All groups share one centre, and each spreads out both ways along 9 directions, with some noise.
Some rows, each with its group after it:
[  3.4   4.2   4.8   2.6   5.5  37.8 -11.1  -1.6 -16.6   9.6 -14.4  -0.2
  -5.8 -16.2  17.6   9.4  -6.3   0.5   6.1] -> Q_207
[-13.3  -6.8 -11.8   1.6   9.6  20.2 -21.7  -3.7  -1.1   6.1  -0.9  -6.4
  -1.4  -7.5  15.2   0.5  -5.1  13.6  15.9] -> Q_551
[-20.3   6.1  -0.2  -8.9  -3.2 -22.8  -3.3  -1.9   8.1 -17.0  -1.3 -15.5
  16.2  28.7  -4.4  -4.3   9.8   9.8  -4.3] -> Q_833
[ -0.8   9.3  17.9  -0.6   8.2  -7.9  -2.8  37.8  17.5 -25.8  -8.2  12.4
  10.4  29.2  15.6   2.8  13.9   0.8  -7.9] -> Q_833
[ -2.9   7.0  20.9 -29.0 -14.2 -10.2  15.1  20.3   6.5  15.7  -8.4   5.6
   5.9 -11.9   2.1   2.4  19.1  -0.1 -12.4] -> Q_207
[ -5.9   4.5  14.0   5.3  14.8  -2.9  -5.2  17.9  16.8 -12.9  -7.0   6.5
   9.1  27.1   3.4   4.7  12.1  -4.1 -13.6] -> Q_833
[ -7.4  -4.8  13.7  -7.5   8.5   4.2   0.8  13.2   8.1 -16.0 -10.1   0.1
   9.1 -17.7   9.8  -4.3   9.1  11.5  -2.2] -> Q_872
[ -8.4  10.2 -12.5 -14.2  11.7   4.5 -16.1  -6.3  17.2  18.2  14.9  14.4
   7.3   3.2  -4.1   0.2  18.9  10.6   3.0] -> Q_872
[ 22.5  -0.9   2.2   9.6  10.4   9.3  13.2  -6.3  -4.8 -12.0   6.4   2.6
   4.1 -17.7  -3.7  -0.2  -6.3 -10.5   7.8] -> Q_551
[ -0.6  -7.1 -12.2  19.5 -11.8   4.1 -10.7   1.8   1.2  12.2   5.2  22.5
 -20.6   3.0  -6.2  -8.8 -13.7 -15.1  -6.3] -> Q_872
[-12.6   8.2   8.1 -15.1  -7.4  22.0 -10.9  15.9   2.6   5.4  -4.8  -6.5
  20.1  -0.3  18.4   0.2  -1.3 -10.5  19.1] -> Q_551
[  6.9   3.0   1.8   8.8   1.1  25.1  -9.6  27.0  -1.8 -20.0  -0.3   8.6
  12.4  12.3  23.6  -1.5 -15.0   0.0  16.2] -> Q_833
[-12.0  -8.2 -11.5  -7.3   5.1  10.1  -2.2 -28.2 -14.3 -13.7  -0.8 -28.6
  21.7  -5.2  -3.2  -1.4 -11.6  29.2   2.8] -> Q_833
[  3.8 -12.1  -5.9  -2.2  13.0  -1.4   3.5   2.3  18.6  11.8  19.7   7.5
  14.6  -4.0 -13.0  -0.1   3.4  -9.1  -0.7] -> Q_833
[-16.1  -4.3   7.4  -6.6   3.0  12.5  -5.8   5.3  11.0  -3.0  -5.4  -4.6
  14.2  -9.6   5.0  -6.2   2.2  -7.5   3.4] -> Q_872
[  8.7   8.5  -2.0  -3.9  -0.5  -4.1   2.8   0.8   9.6   9.0  15.9   7.1
   9.9  15.2  -9.5   2.5   4.8 -18.1   5.2] -> Q_872
[ -9.3 -15.8  -8.2   5.4  -7.9 -24.5   3.2  12.7   3.8 -10.2   2.0 -11.4
  -7.6   1.5   6.8  -7.0  -8.8  10.5   5.5] -> Q_551
[-14.3  13.7  14.1  -4.7  -9.8  15.2  -9.0  -0.2   4.1  13.2 -13.9  10.8
  -1.1  -2.0  -1.5  -4.0   8.0 -25.6  -6.7] -> Q_207
[ -3.4  -8.6  -2.5  -8.6   5.4  -3.1  -1.1  14.2   7.4  -5.4   2.0   3.1
   1.1 -14.4  12.6  -2.4   6.1  23.1   2.2] -> Q_207
[ 11.1  18.0  11.6 -21.2  -0.6   1.3  16.8  -7.2   8.3  -2.7   5.7  10.2
  16.8 -30.3  -8.6  -7.5  19.9 -13.8   8.3] -> Q_551
[  1.9   6.8   1.0  -2.8   1.8  -6.7   2.7  -6.9   8.5   3.8   9.4   3.9
   7.2   4.1 -12.5  -0.5   9.3 -14.7  -0.3] -> Q_551
[ -5.8  -8.0  -1.1   5.7  18.5  11.3 -14.2  19.3   3.0  -0.6  -2.7  -1.1
   2.3  21.1  18.3  12.3   0.8  20.4  -3.8] -> Q_833
[  5.2 -14.6   2.6   3.6  -0.9 -11.8   7.6  17.0  -3.8  -2.3   0.2 -18.0
  -3.0  11.8  11.6   9.4 -12.1   1.7   3.7] -> Q_872
[  2.1  -0.1  -9.7   4.6 -22.5  12.2 -13.2  12.9 -15.7  33.1  -4.0   3.8
 -30.7   3.3  19.1   9.7 -17.2  -2.3  11.3] -> Q_551
[ -9.2   1.1  -0.4   9.9 -20.5 -10.0  -5.8   2.9  -0.4  22.0  -8.0   4.1
 -26.8  13.1  -5.0  -1.4  -4.4 -26.1  -8.5] -> Q_207
[ 10.3   8.6  -2.3  12.3  28.9  18.7  -9.8 -14.5  -0.3  -9.8  -0.9   5.5
  -3.8  -0.5   1.3   8.9  10.2   3.1   5.0] -> Q_207
[ -2.2   1.8   8.7  11.3  -6.4 -20.2   5.9  -0.4  -0.5  -2.4 -13.4   1.1
 -22.1   3.7  -5.0  -1.0   5.0 -13.7 -12.1] -> Q_833
[-22.1   5.7   0.7   0.3   7.5  -1.5 -13.9 -10.8  17.2   0.1  -7.6  11.7
  -0.1   2.9 -12.1  -9.2  18.3   1.7 -15.8] -> Q_872
[  5.5  13.1  22.9   5.7  19.2  28.8  -2.4  -0.9   1.2 -11.3 -13.6   7.5
  16.6  10.5  -1.1   9.1   7.1 -18.1 -12.3] -> Q_207
[ -3.6   8.6   4.0 -19.8  16.4  32.1 -10.1   2.8   9.2  22.0   9.9  -3.3
  38.2  12.2   4.9  15.3   9.4  -4.4   7.5] -> Q_207
[ -4.7  16.6  12.1  -3.1 -20.4 -15.1   4.6  -0.5   3.2   8.4  -9.0  11.4
 -11.9   4.8 -14.6  -5.7  12.2 -25.5 -13.0] -> Q_551
[ -9.8  -5.5  -5.4  14.3  -4.7   9.5 -16.4   5.8 -11.8  20.5  -8.6 -16.5
 -14.2  33.4  13.2  17.2 -16.0  -4.0   1.2] -> Q_551
[ 10.2  -5.8  -3.7  10.3   2.5   9.6  -4.7  -2.1 -11.6  43.7  -8.8   6.5
 -46.0 -25.2   7.5  15.9   1.9  -7.0  -1.7] -> Q_833
[-27.4  -0.3   3.6   1.4  -4.3  21.7 -21.7   8.0  14.2  12.8   0.2   0.4
  19.9  29.1  -1.9  -1.9  -7.2 -26.2  -2.7] -> Q_207
[  6.6   4.7   3.0   1.7  25.5  14.2  -1.3 -12.2   9.3   0.0  10.1  -1.4
  23.1   9.3  -9.2   9.0   7.6 -10.6   2.0] -> Q_551
[  3.6  20.6  21.6 -28.4  19.8   8.4  -3.7  32.6  18.8  10.2   1.5  10.8
  26.2  21.5  18.3  21.4  34.0   9.9  -4.0] -> Q_833
[ -8.2  17.2   1.5 -21.9 -11.1  -1.8  -6.1   1.9 -12.8   2.0 -15.6 -13.0
  -5.6 -10.1  20.3   4.4  12.8  26.1  12.8] -> Q_833
[-12.2   1.8  -6.3   7.8  -9.2 -22.1   1.8 -13.6   1.8  -9.1  -4.5 -12.3
 -12.7   2.7  -7.6 -10.0  -0.5 -10.9   1.7] -> Q_872
[ 11.5  -2.6  -3.4  -0.1   5.1 -17.3   5.3  12.9   7.5   8.6   8.7   4.3
  -8.6   8.6   0.5   8.5   8.3   6.8  -1.8] -> Q_207
[-17.5  -1.3   5.7   2.3  -8.0   8.4  -6.1  -7.1  -2.8  -9.8 -21.1   5.5
 -16.9 -39.0   3.8 -18.2   2.7   3.1  -2.2] -> Q_872
[  7.0   8.9 -14.1 -12.9   7.3 -20.7  -0.9  -3.0   5.4  24.4  17.3  -1.0
  -1.9  20.7  -5.0  14.3  16.7  13.9  -0.7] -> Q_872
[  3.9  12.2  24.2 -10.3  10.3  22.3  -1.2  16.7  -1.2   2.6 -16.6   6.4
  11.1   2.6  14.4  16.0  10.8   0.9 -10.8] -> Q_551
[  6.1  -2.3 -14.1 -10.7 -26.7 -18.3  11.4   2.3   4.9   9.5  18.8   1.3
  -4.5 -28.5  -1.2 -18.2  -7.5 -16.4  26.3] -> Q_872
[ -3.0  -1.8 -13.0   1.5  22.8  -2.8  -5.1 -26.3  -1.3 -22.1   5.2 -21.0
   9.2 -10.6   0.1  -0.2   3.7  22.1  16.1] -> Q_207

New rows. What belongs after each?
[  8.3  -9.3  11.5  10.8  -2.0 -11.6  18.6  -1.7  -3.2 -18.5 -10.5   2.9
 -13.3 -22.6  -8.6  -8.8  -3.5  -7.3 -12.4] -> Q_833
[-10.8   3.0  15.7  -2.8 -19.7  -1.2   7.0  -1.4  -7.5   5.9 -12.7 -14.2
   6.0  11.8  -6.2   1.0  -7.4 -23.7  -9.9] -> Q_207
[  0.1 -14.1  -3.1  -1.4  25.8  29.3  -6.5  -9.4   4.3   7.7   4.7   5.4
  11.5 -29.7   0.7   2.0   0.3  13.3  -0.4] -> Q_833
[  2.7   1.5   1.6   7.0  -8.9  -9.1   7.8 -13.5  10.9  17.4   1.4  16.7
 -28.2 -36.2 -15.8 -11.8   9.2 -34.8   0.8] -> Q_833
[-27.8  11.6  -6.6 -16.3   0.7 -11.5 -18.8   9.7  34.4  -6.4   8.5  14.1
  13.9  -3.1   3.9 -20.4  25.2   2.6  12.8] -> Q_833
[  3.8  18.1  -8.4  19.7   7.1  -0.3 -10.6 -20.9   3.3 -22.8  -0.6  20.6
 -12.0   3.5 -11.9 -14.5   8.2  -7.1   1.5] -> Q_872
[ -9.7  -6.7   5.8   2.3  22.4  16.3 -10.5   0.8  -5.3  -6.9 -13.0  -9.7
   5.5   8.2  10.2  13.2   3.8  29.6 -11.8] -> Q_833
[  5.2   6.0  -7.8   4.8  -1.9   1.5  -8.3  -5.9  -1.3  35.6   3.9  13.9
 -23.7  13.3  -6.6  12.3   6.8  -6.1 -11.1] -> Q_551
[-15.7 -20.1 -11.2  19.9   4.1 -23.0 -13.7  23.6  24.4 -13.8   0.9  15.2
 -23.6   0.0   6.8 -16.0   0.6   4.0  -2.5] -> Q_833
[  1.8  -2.6   4.6  -8.9   6.6  -5.6  11.9   1.7  11.5 -18.8  13.9 -17.1
  33.9  -3.5  -1.3  -3.4  -0.3 -10.9  18.3] -> Q_551
[  1.3   4.1 -10.0   6.4  -7.3   8.3  -4.3 -15.3 -16.0  -9.6  -3.2 -18.2
 -12.3 -23.4  14.5  -5.7 -12.2  -2.7  35.7] -> Q_872
[ -6.8   0.1  -9.6 -19.6 -15.3 -25.5  11.4 -18.9  -9.0   5.2   5.1 -24.9
   4.0  -7.6  -7.1  -2.3   1.1  16.0   6.8] -> Q_833
[-14.7  18.8   2.6  -2.5 -11.0  -8.5  -6.3 -14.0  -4.0  -8.1  -8.5 -17.7
   9.7  31.6  -4.4  -0.1   2.4 -11.6   2.1] -> Q_833
[ -3.0  10.0   0.6 -15.6   7.1  23.1  -5.1 -22.8  -6.1  16.3  -4.0  -6.3
   6.0 -26.9   0.0   5.9  10.7   4.8   8.1] -> Q_833
[ 12.4  -8.8 -12.5   0.3  11.6  19.0  -4.5   3.0   5.2  33.7  21.5   6.5
   4.4  -2.8   2.9  12.4  -4.8  -8.9  11.2] -> Q_833
[  1.4   6.0  -0.5   3.8 -12.2  -2.6  -2.2  12.3  15.6  -8.5   9.4  18.3
   1.5  -9.8   1.7 -17.9  -1.3 -26.1  16.3] -> Q_833
[-22.9  -0.4   3.6 -14.8 -26.3 -37.2   7.5  15.4  20.4 -15.9   4.1 -12.9
  14.8  10.0  -3.6 -19.7   4.1 -16.0   7.7] -> Q_551
[-11.1  -0.4   2.5 -25.4  -6.1 -24.1  13.7 -11.0  -2.0 -11.4  -7.7 -14.3
   2.8 -33.9  -3.5 -11.6  18.1  32.8  -2.1] -> Q_833
[-2.6  2.6  1.8  4.5 20.4 14.9 -9.2  0.9 11.2 -7.0  4.2  2.6 19.4 18.2
 -0.8  5.3  2.9 -8.2  0.3] -> Q_207
[-16.8   4.0 -17.6 -14.0  20.2   7.6 -23.2 -15.7  14.0  28.3   9.7   1.6
   1.3  -0.4   0.0   8.1  21.3  23.4   1.6] -> Q_551
[ -3.2  -6.0   4.4  18.6 -18.4  21.9   1.8  -2.9  -7.0 -30.3   0.1  -4.9
  17.7  -8.3  -2.6 -21.4 -32.8 -38.2  16.5] -> Q_207
[ -7.4  -1.2 -12.9  -5.5 -11.3 -21.7   2.2 -13.2 -11.9  16.2   2.3 -29.5
  -7.5  23.0  -2.1  10.4  -5.5  12.0   0.8] -> Q_833
[ 17.2 -20.1  -4.3  12.9   4.0   4.7   9.7   3.1  -2.2   7.4   6.4  13.7
 -17.1 -36.0  -1.9  -2.7 -10.3  -5.9  -0.3] -> Q_833
[  3.4  14.9  -5.3   2.9   3.6 -15.2  -2.2  -9.6  18.6   8.4  13.5  22.5
   0.0  29.6 -25.8   0.1  17.4 -14.0 -18.7] -> Q_872
[ 28.2   5.5   4.7   5.0  10.9   0.2   9.7   9.5 -11.9  -1.8   1.0  -7.5
  -1.7  14.6   9.9  18.8  -3.3   1.6   5.1] -> Q_872
[ -7.3  -2.7   0.2  -9.3  20.9   4.7  -5.2  -9.5   2.1  24.2   1.7 -13.6
   8.3  16.6  -3.1  21.6  12.5  12.9 -12.6] -> Q_833
[-13.3  11.1   7.1 -19.9  13.4  -1.8  -3.0 -19.3  15.2  16.1  -1.8  -0.5
   9.1 -14.7 -13.7   1.3  28.7  -2.3  -8.3] -> Q_833
[  5.5   5.2   3.6  10.8  21.6   1.2  -4.7   7.0  12.8 -30.3   1.8  13.7
   8.8  14.2   0.3  -2.1   9.0   4.3  -3.7] -> Q_872
[  0.9 -10.1   4.8  21.3   2.4  -3.5  -4.5  23.9   4.8  -6.3 -11.8  18.6
 -32.6  -9.8  12.7  -3.7  -0.4  -5.0  -4.9] -> Q_833
[  5.4  -7.0   8.6   8.0  19.1   0.8  -4.1  35.8  15.0 -11.2   6.6   6.4
  16.0  43.6  12.2  12.5   2.1   4.2 -10.7] -> Q_833
[ -5.0   8.8   2.0  -5.9 -12.5  -7.6   0.8  -0.4  -9.4  -1.9 -12.4  -7.1
 -12.5  -7.0   8.8  -1.7   4.3   7.1   4.4] -> Q_833
[ 13.3  10.2   6.7 -12.1 -11.3   4.7  12.4   6.4   9.1  15.1  13.4  15.6
  13.9  -8.3  -9.7  -1.3   2.6 -30.7   5.4] -> Q_872
[ -2.8  20.0   2.7 -11.0   6.9  14.3 -10.2  -7.3  14.6  27.3  10.7   5.0
  16.5  19.7  -7.6  11.0  15.8 -31.0   5.9] -> Q_833
[ 15.0  15.2   6.2  -9.5  29.5  -0.5   2.3   4.2   6.1 -14.3   4.6  -6.6
  20.4  21.2   7.2  18.2  20.8  19.0   3.3] -> Q_872
[  8.1   2.7   3.5  12.2 -20.9  -6.5   8.3  16.1  -4.5 -29.9  -0.2   3.6
   1.6   6.0   4.6 -14.3 -17.8 -17.8  12.2] -> Q_833
[-15.3 -11.4  -4.7  14.8  14.4   0.6  -6.8  -4.0  14.2 -34.5   3.5  -9.6
  18.6   3.0  -1.8 -15.1  -8.3  -5.6  10.2] -> Q_551
[ 27.0  33.5  -4.7  -7.3  -5.4 -16.7  14.0 -27.2  -7.4  15.2  16.1  -3.7
  -0.8  18.5 -18.6  13.0  13.7 -25.5  12.0] -> Q_872
[ -2.8  -9.2  -8.9   9.5  18.4  16.4 -17.0   2.2 -12.1   0.2  -9.3 -18.4
 -10.1   5.3  27.6  16.5  -8.1  30.9  11.4] -> Q_872
[-21.6   4.5  -2.1 -15.4 -10.3 -28.4  -0.1  -8.4  24.8   1.0   5.0  10.4
   3.4 -10.6 -19.2 -19.8  22.2  -3.5  -7.8] -> Q_872
[ -2.6   1.2   5.5  18.1  16.2  29.0 -14.7  -9.7  -4.6   9.6 -12.6   4.7
 -10.7   0.3   2.8  10.1  -0.4 -12.9  -6.1] -> Q_833
[  3.6  20.0  -0.2  -6.7  -3.6 -17.1  10.8 -12.4  15.3 -30.8  15.0   0.4
  20.4 -10.8 -10.2 -20.5  10.5 -23.1  25.5] -> Q_872
[ 19.9   0.0  -4.7   8.0  -8.9  -0.8   9.3  -9.8 -18.7  17.3   3.5  -9.8
 -20.4  -4.4  -2.1  10.2 -13.0 -12.7   8.4] -> Q_551
[-11.9 -16.4  -1.8   7.1  11.2  -4.9   1.6 -11.3   1.1 -15.0  -5.8  -8.6
  -0.7  -8.5  -6.9  -5.5  -1.1  17.5 -13.5] -> Q_833
